All groups share one centre, and each spreads out both ways along 5 directions, with some noise.
(in the rows, 128 means zero)
Known rows, each followed by its group:
[114 163 129 142 117 143 105 122 119 126 128  97 113 131 112] -> Q_144
[145  91 139 143 129 117  62 100 132 134 103  90 115  91  97] -> Q_416
[109 127 185  73 136  63  92  81 143 100 190 141 114  60 165] -> Q_144
[132 111 117 131 153 134 147 124 154 125 108 150 144 139  97] -> Q_416
[109 164 133 100 131 141 154  93 147 127 117 179 174 174 113] -> Q_416
[108 159 119 152 133 144 124 135 106 123 130 100 113 133 103] -> Q_603
[127 101 142 132 158 122 126 116 147 144 129 139 120 136 113] -> Q_603
[142  66 149  99 168  83 131 109 162 117 134 162 137  88 126] -> Q_144
[ 94 194 151  99 101 100 133 137  65 103 163 127 106 134 183] -> Q_603
[127 141 107 138 121 131 171 171 113 105 124 128 105 145 141] -> Q_416
[129  97 137 112 147  98 112 116 107 131 132 134 140  96 131] -> Q_494
[121 126 155 150 183 134  98 114 125 176 133 102 141 123  74] -> Q_416
[135  98 153 116 154  96 107 114 132 135 129 130 131 107 119] -> Q_416
[131 111 122 143 144 128 130 132 142 121 117 125 120 125 101] -> Q_144
[128 127 142 113 137 103 144 140 107 127 129 143 128 139 148] -> Q_144
[152 186 100 137  64 151  94 137  89 105  65  76 167 125 108] -> Q_603
[142  96 131 102 156  78 118 126  91 116 120 133 168  64 128] -> Q_494
[136  85 133 149 187 127 135 135 158 149 126 127 122 125  86] -> Q_494
[116  75 146 142 176 120  97 110 111 176 160 122 116 103 116] -> Q_494
[119 140 134 134 114 143 112 111 129 135 116 124 118 154 120] -> Q_603
[119 148 150 131 135 124 117 128 108 149 135 116 123 144 129] -> Q_603
[122 138 100 114 126 156 176 106 174 107  90 187 169 173  99] -> Q_416
[105 188 130 118 108 155 132  99 125 127 113 146 158 177 114] -> Q_416
[111 107 147 124 116 129 107  98 130 144 150 141  93 146 153] -> Q_494
[124 154 132 180 173 164 122 160  83 202 112  82 142 175  77] -> Q_144
[126 119 148 124 155 108 118 120 128 137 140 127 130 114 119] -> Q_144
[114 110 138 146 185 116 138 141 132 141 152 125 111 120 102] -> Q_603
[137 131 144 125 176  98 153 154 129 127 129 130 138 123 112] -> Q_494
[106 131 141 136 106 145 108 101 129 143 143 129  90 162 145] -> Q_494
[139 111 143 120 158 103 161 144 156 114 124 151 121 140 124] -> Q_494
[142 111 128 107 131  96 135 135 123 100 112 139 144 102 135] -> Q_603
[137 142  97 177 133 177 141 160 100 159  73 103 138 189  77] -> Q_144

New rows, each followed by its group:
[115 143 148 159 157 151 142 144 154 156 142 116  87 179 103] -> Q_494
[150 113 172  82 111  92 115 105 128 142 118 161 147 147 171] -> Q_603
[125  85 109 130 129 121  62  91  76 145 117 105 159  62 110] -> Q_494
[132 118 143 114 131 116 105 103 130 133 119 135 146 119 122] -> Q_144
[151 152  94 139 108 144 139 138 153  84  59 114 151 139  77] -> Q_494
[145  94 104 178 161 171  97 113 156 167  77  99 155 134  38] -> Q_144
[122 124 120 120  84 137 104  95 132 111 107 137 115 142 140] -> Q_494
[137  94 113 163 176 140 117 133 143 149 105 104 140 110  62] -> Q_494
[136 123 133 137 145 134 158 140 177 116 111 143 108 165 106] -> Q_494
[125 126 157 111 147 101 118 119 113 137 144 133 135 117 139] -> Q_144
[128 167  80 140  59 154 161 168 105  74 100 119  93 163 157] -> Q_416
[153 114 104 115 120 113 136 124 148  86  76 139 157 111 100] -> Q_494
[152 122 153 102 191  71 192 175 149 101 123 157 145 120 121] -> Q_494
[144 111 169 130 229  87 204 184 180 136 145 154 113 153 103] -> Q_494
[122 152 150 134 146 127 151 144 144 131 135 129 104 166 124] -> Q_494
[139 182 161 142 151 118 110 169  60 178 135  70 157 127 120] -> Q_603
[127  99 139 126 150 114 128 121 137 134 129 140 120 124 124] -> Q_494
[137  92 147 110 139 105 127 109 148 131 120 156 130 134 134] -> Q_603
[126 144 134  93  75 113 134 108 136  83 113 159 113 152 170] -> Q_494
[156  51 139 131 153  81 102 139 133 119 122 110  98  74 128] -> Q_416
[122 148 134 143 138 136 124 135 121 136 125 110 122 143 110] -> Q_494
[141 104 117 139 137 133 130 123 160 116  99 132 127 132  96] -> Q_494
[115 143 134 122 117 121 118 119 130 105 134 121 110 118 129] -> Q_144
[134 115 122 145 156 111 159 183 109 123 142 113  95 119 139] -> Q_416
[144 127 108 134 136 123 128 134 130 106  89 118 157 112  88] -> Q_494
[120 146 143 135 146 123 122 135 104 143 136 110 126 129 120] -> Q_494
[131 111 105 129 108 134  92  99 112 116  96 116 146 103 108] -> Q_494
[144  93 130 110 150  93 128 125 124 110 113 142 152  91 123] -> Q_494
[107 139 109 117  58 136  43  71  49 125 115 100 146  87 148] -> Q_494
[138 101 128 112 146  96 123 123 117 118 116 137 149  93 123] -> Q_494
[143  64 133 115 169  94 136 123 150 122 120 156 137  96 118] -> Q_494
[131  82 147 151 213 113 135 146 136 169 150 121 125 111  89] -> Q_494
[120 130 136 133 149 119 129 133 117 132 138 121 121 125 120] -> Q_603
[132 122 113 143 130 135 141 148 131 118 114 123 117 134 116] -> Q_416
[123  11 119 154 164 135  56  67 129 185 140 125 121  75  98] -> Q_494
[147 127 117 149 165 131 148 154 153 121  92 115 141 130  71] -> Q_494
[140 123 124 108 111 115 139 120 151  91 100 151 129 137 131] -> Q_494
[137  90 127 114 136 106 120 111 133 115 115 142 138 105 123] -> Q_494
[141  78 136  96 149  97 139  95 168 112 111 180 154 118 121] -> Q_416
[124 139 127 123 122 119 125 129 115 112 122 125 125 126 129] -> Q_603
[133 130 136 120 140 112 135 136 123 119 122 131 130 127 125] -> Q_494
[145  77 135 123 159  79 157 171 121 110 144 134  98  99 156] -> Q_416
[163 124 128 100  93 107 114 126 120 107  82 130 167 117 143] -> Q_603
[120  63 113 150 190 121 147 122 173 117 131 149 103 108  81] -> Q_603
[121 139 110 145 119 140  78 111  79 141 112  87 150  99  99] -> Q_494
[103 133 157  82 104  96 136 101 122 101 152 174 100 146 185] -> Q_603
[115 116 181  99 205  83 144 119 126 164 168 160 153 123 125] -> Q_416
[126 171 122 132 124 124 115 141  87 116 108  97 151 118 108] -> Q_494
[120 128 130 183 180 164 119 140 142 172 129  90 108 151  64] -> Q_494
[117 156 123 145 130 133 144 155 104 123 128 110 104 151 124] -> Q_144
[143 187 130 131  62 157  84 116  97 140  80  91 154 161 128] -> Q_603
[146  43 133  90 137  82  99  66 212  74 122 167 131  48 116] -> Q_144
[154  96 132 106 185  69 138 148 104 110 114 133 178  62 106] -> Q_494
[114 116 124 131 141 127 130 119 140 114 128 138 111 129 115] -> Q_603
[140 101 120 140 140 122 130 141 135 119 114 121 115 120 114] -> Q_416
[118 143 161 141 197 103 137 165  86 169 168  99 126 116 116] -> Q_603
[101 119 165 121 155 114 129 108 133 149 162 152  95 154 143] -> Q_603
[129  91 153  90 141  83 142 115 140 113 140 173 123 121 159] -> Q_603
[157  56 119 123 170 105 165 147 144 130  92 167 146 136 113] -> Q_144
[141 119 118 108  73 105 122 137 111  74 109 126  93 115 174] -> Q_416
[121 171 158 113 136 109 164 154 130 116 140 137 108 168 147] -> Q_494
[140  92 103 143 138 134  97 109 127 129  93 112 151  96  87] -> Q_494
